The rows of a group lie close to one hidden flat surface of 13 dimensions, which passes through zero. Surfaces can cross.
In the rows, 128 means zero.
Some rows, each with its group after it:
[123  92 123 185 134  93 105  82 103 137 120 139 103 160 108 148  91 173
  58 105  94 177] => Y
[124  90 165 164 104 147 120 135 110 110 149 130 194 156 118 109  88 126
 138  82 133 161] => A
[150 111 119 113  83 103  93  81 148 200  73 147 139 166  90 134 110 141
 156  71 120  49] => P
[121 109 124 154 132  68 118 144  99  77 176 102 102 173 118 135  95 141
 109  93 168 144] => Y
[140 158 111 127 158 163  78 132 117 123  82 138  59 139 131 170 162 156
 124 148 126 136] => Q
[176 153 111 103 129 169 118  94 128 127 104 101 102 126  82  91 133 120
  96 132 104 149] => P
[ 86 101 129 154  66 120  93 113  87 145 172 133 170 151 135 150  99  86
 146  99 163  89] => A
[124 120 106 127  87 153  80 104 140 135 169 123 147 166 136  94 121 116
 123 138 109 111] => Q
[ 58 104 119 156 141 112 147 138 123 126  94 120 106 152 151 199 123 171
 142 138 102 102] => P
[112 176 108 101 119 117 138 103 152 132 155 128 116 107 125 114 110  95
 111 152 130  79] => A
[102 177 135 139 141 183 155 118  97 110  80 112 103 115 134 173 128 152
 148 146  50  77] => A
[153 107 112 125 121 129 107 166 136 171  98 151  93 154 117 128 111 161
 110 188  92 163] => Q
[144 160 146  95 153 189 100  92 102  93 118 142 170 154 147  36 150 140
 113 166 125  92] => Y
[152  90 135 159 118 132 115 115 113 159 145 156 117 182  89 124 124 144
  88 128 127 162] => Y
[133 119 140  98 153 127 151 169 158 142  79 131 119  80 108 153 154 150
  88 145 112 190] => P
[132 101 174 167  87 155 154 150  96 141 181 153 182 156 136 142 134 133
 137 123  75  90] => Q
[200 120 145 137 115 143 147 152 127 157  70 123 150  99 132 124  84 119
 182 132 141 147] => Q
[136 135 126 102 155 127 195 164 138 140 112 126 110 105  96  98 140 126
 150 152  99 157] => Y
[ 60 130 126 179 144 199 127 132 108  80 119  92 108 148 133 185 119 136
 149 132 114 174] => P
[134 194 122  96 151 200 143 105 137 135  95 118  92  74  86 128 161 104
  97 153  82 164] => P
[172 121 131 166 124 146 138 126 131  83 211 113 127 176 130  88 136 128
 134 105 122 151] => Y
[162 177 114  81 141 130 135 147 122 109 148 137  76 157  74  83 186 133
 133 106 109  98] => P
[146 107 107 128 126  96  61 141 103 158  75 134  75 139 120 175 133 133
 124 116 187 150] => Y
[153 125 102  96 120 142  79 110 125 142 124 137 133 172 124  50 148 127
 136 145 144 106] => Y
[137 119 108 116  89 110  82 108 122 175  71 145 146 108 172 139 118 147
  95 164  86  78] => Y
[135 151 124 164 163 169 111  81  60  97 115 120  71 170 119 144 154 140
 107 131 132 130] => P
[ 82 101 144 146 108  80 153 129  79 119 154 139 150 171  87 118  93 138
  87 113 102 110] => A
[115 137  63  90 100 105  68 153 182 162  77 105  79 141 111 138  81 113
 184 137 160 132] => Q
[110 153 108 116 125 106  96 138 122 104 168 137 111 160 146 109 134 117
 180 105 162  74] => Q
[157 150 107 110 135  90 131 113 115 165 150 169 101 127  87  57 107  96
 109 138 142 142] => P
[101 125 143 119 147 162 103 190  91  91  94 119 128 160  98 122 125 138
 172 116 150 173] => A
[180 127 162 112 129 168 157 191 141 140 109 148 130  99 115 149 174 154
  99 158  74 164] => P
[133 143 116 113 122 148 112 154 125  92 169 111 126 174 118  67 113 122
 126 156 129 141] => A
[140 139 148 100  83 137 124 133 148 157 179 169 175  95  64  94 137  68
  94  83 133 168] => A
[ 92  58 150 130 114 159 128 200 127 131 131 114 162 168 128 144 157 154
 168 138 109 160] => Q
[149  85 114 115 122 113 150 143  97 112 105  75 127 157 146 117 173 142
 173 127 132  86] => Q
[ 95 113  91 113 100 142 108 106 146 153  95 118 134 129 118 115 150 132
 137 114  64 138] => A
[146 180 135 105 180 141 190 108 145  66 102  91 103 105  89 105 141 153
  86 118  92 146] => Q
[138 161 134 115 156 112 139 142 126  83 157 129 152  96 112  57 114  94
 168  71 153 180] => Q
[117  91 110 153  89 107 137 200 106 135 169 120 134 141 177 130 115 122
 175 166 108 133] => P
[135 162 115  96 176  85 174 141 162 107 141 131  95  58 145 128 190 119
 116 122 134 147] => Y
[ 87 148 126  52 115  89 116 181 166 149  93 131 131  88  81 150 121  97
 133 117 177 125] => Y
[161 167 131 123 132 144 115 119  46 163 115 169  82 128 133 123 112 114
  67 227 131 101] => A
[159 150 121 106 109  83 138 148 117 152 167 142  82 131 121 147 120 100
 110 164 172  71] => A
[ 84  90 101 128 116  70 158 119  81 171 123 139 133 102 142 133 161 105
 149 119 113 103] => Y
[ 81 151 104 122 183 116 169 166 120  72 139  93  90  92 163 138 158 126
 176 140 116 147] => A
[144 108 134 118 128  77 125 129 128  99 172 117 148 134 146 107 142 123
 100 116 174 111] => P
[134 143 137 113 185 100 106 102 164 147  85 168 109 123 132 120  96 151
 109 151 208 134] => P
[116  97 148 166 156 146 145 103  73 122 112 131 172  91 162 117 165 139
 135 109  76 156] => Q
[120 119 106 110 139  82 162  88 163 184 146 166 151  65 125  79 137  86
 114 131 133 160] => Y
[154 139 104 131 114 121 103 104  67 140  79 124 131 129 125  79  94 118
 163 111 104 110] => A
[167 126 113 167  85 120 114 130  93 121 125  99  95 140 110 172  96 112
 118 100 137 141] => Q
[203 120 166 121 138  97 124 129 119 204  99 220 135 109 141 122 149 156
 119 135 127  96] => P
[180 103 105 114 146  71 114  85 109 149  57 128 104 158 123 100 157 189
 104 100 104  85] => P
[138 134 124 155 108 153  92 146 126 133 136 140 119 138 123 125  81 126
 134 130 109 173] => Q
[179 136 118 102 132 155  70 145  85 140 140 157  97 111 130 111 211  88
 119 134 181 167] => A
[141 120  85 151 121 138  72  92 134 106 104  98 119 160 141  80 102 162
 145  98  76 154] => Y
[116 166 113 111 154 119 116  40 165 132 129 138 125 111 154 101 107 129
  68 169 146  91] => Q
[120 116 123 108 105  80 120 202  90  91 114  97 126 155 107 109  99 151
 131 116  99 126] => Y
[ 92 164 140  91 160 143 112 163 158  94  97 116 123 139  97 122  75 126
 164 132 194 133] => A

New rows, each followed by its group:
[100 128 166 149 115 171 130 117  84  84 161 130 175 167 104 102 142 145
  97  92  75 113] => Y
[246 146 143 151 136 157 123  90 108 117 160 143 128 137 151  73 155 143
  86 134 101 123] => A
[108 114 132 167 130 136 139  50 131 155 157 158 147 147 141 132 131 142
  66 147  98  94] => Y
[172 128 159 154 115  87 170  97 126 179 103 155 126  96 127 195 101 132
 111 102 131  74] => A
[122 144 146  98 139 173 109 179 183 134 104 132 100 147 115 174 127 142
 133 182 177 137] => A
[150 143 136 177 141 139 115 134  71  96 154 149 128 145 161  91 114 144
 159 111  91 140] => Q
[117  98 108 123 113 157  69 133 145 110  78  92 143 181 124 103 131 157
 180  92 130 145] => A
[ 68 122 106 117 158  96 187  93 102 118 145 115 144 128 138  74 143 110
 162 145 120  88] => Y
[124 132 122 123 166 147 122 168 132  83 121 106  88 152 114 136 134 140
 117 158 169 189] => P
[110 150 100 103 176 135 126 129 157  57 106  80 112 141 115  68 127 154
 143 114 126 176] => P
[158  99 123 138  90 100 147 117 116 158 146 123 166 111 139  88 110 122
 106 137  73 122] => P
[127 152 107 116 112 141 109 115  87 128  82 115 135 121 109  79 109 114
 168  96  88 117] => A
[ 68 117 161 135 145 116 186 164 145 126 101 133 137 107  99 198 117 148
 139 101 113 142] => A
[150 114  88 138  94 137 127 143 117 119 145  86  83 200 130 117  95 152
 118 197  96 102] => P
[126 115 121 119 122 147 123 128 152 156 107 139 132 140 113  99 116 151
  82 181  82 168] => A
[102 185 145 137 135 182 116 156 144 169  80 194  83  99 112 205 131 155
 141 136  57 126] => Q
[155 136  89 103  84 138 101 126 141 130 135  82 166  78 187  79 125  80
 187 146 117 111] => P
[109 139 113 117 155 121 148 129 124 110 114 113  79 153 117 153 167 161
 118 134 113 106] => Y
[118 126 114 155 128 137 131 125 147 116 144  98 118 123 146 150 106 101
 193 103 160 141] => Y
[112 123 129 128  67 146 132  99 176 156 132 113 167 153  87 130  75 121
 127 103  88  87] => P
[119 113 119 137 143  61 150 116  85 105 140 128 143 141 117  66  82 133
 117 110 132 141] => A
[198 142 159  90 148 142 132  96 144 123 144 135 158 123 145  83 160 110
 104 156 207  83] => Q
[108  97  75 130 113  90 109  85 122 201 101 153  98  98 137 155 202 115
 138  96 107 121] => Y
[117  96 146 150 127  79 160 167 111 132 146 160 148 161 160 121 129 181
 152 123  76  79] => P
[ 79 116 124 139 127 156  95 161 154 132 125 131 151 140 148 125  85 138
 186 139 127 159] => Q
[ 88 143 129 130 127 153 133  73 174 153  88 118 137 108  90 154  75 122
  94 127 124 146] => P
[ 77 132 150 116 129 160 135 146 204 125 140 127 148 127 122 160 105 130
 122 146 145 146] => A
[173 122 152 154 145 145 139 139 104 131 143 153  96 132 123 161 188 148
  87 129 115 153] => Y
[109 132 113 147 144 150 135  61 140 150 121 142 122  94 166 154 186 128
 127 116  88 106] => Y
[138 127 143 108 108 172 112 125  89 151 100 153 189 125 129  67 143 118
 136 146  91 116] => Y
[145 137 157 137 129 149 152  95 128 132 133 136 195  82 147  99 113 105
 155 106 123 109] => Q
[103 122 134 128 113 147 182 169 148 144 147 127 126  88  87 168 169  95
 177  75  95 154] => Y
[124 120 135 176 119 127 132 112 123 111 144 116 154  88 149 143 100 124
 131  83  92 165] => Y
[144 125 110 119 119 151  83  93 163 137 114 121 113 168 145 126 132 149
 106 157 150 101] => A
[154 149 138 161  91 211  97 126 100 109 152 128 142 155 140 124 157 134
 158 107  57 105] => Q
[139 108  86 121  66 155 120 147 138 166 144 111 110 156 137 125 158 134
 132 172  38 101] => A
[ 92  91 136 131 112 154  69 152 111 147  87 141 150 165 114 140 101 125
 142 134 179 162] => A
[163 130 157 117  95 116 136 146 148 146 178 169 177  80 128 109 141 101
  80 113 118 149] => Y
[196 141 124  79 138 135 127 111 147  87 105  77 133  98 114  83 186 143
  77 116 103 137] => P
[145 129  83 110  94 132 114 185 117 108 207 105 113 148 143  50 132  86
 158 171 119 152] => A
[ 74 114  83 110 145  48 150 106 162 140 133 123 104 127  92  97 109 122
 117 104 127 154] => Y
[148 111 133 127 113 139  75  96 142 155  77 117 102 172 123 203 128 149
 105 133 200  80] => P
[156  88 152 143 104  54 154 204  67 140 148 144 141  81 121 157 119 105
 113 101 140 178] => Y
[164 150 162  99 134 136 126 180 107 131 108 155 122  70 128 167 198 125
 106 120 132 136] => Y
[ 86  97 110 144 165 110 138  89 164 120  68 106 135 109 161 143 140 176
 138 113  91 154] => A
[103 125 105  92 103 158  78 150 203 111 129  96 136 173 108 115 135 126
 168 107 163 135] => A
[142 123 182 110 134 122 181 179 115 143 159 171 154 102  69 121 146  97
  92 127 154 171] => Y
[132  95 153 153  93 175 146 130  75 143 164 138 158 196 120 116 142 125
 138 151 108  81] => Y
[194 155 133 113 154 120  97 122 117 140 131 171 101 158 147  81 130 142
 134 153 177  96] => P
[120 135 135 101 146 104 123 120 154 140 105 147 162  65 159 125 145 118
 154 101 151 121] => P
[ 80 111 150 138 101 156 141 112 143 124 141 138 174 184  76 102  92 165
  55 144  48 131] => A
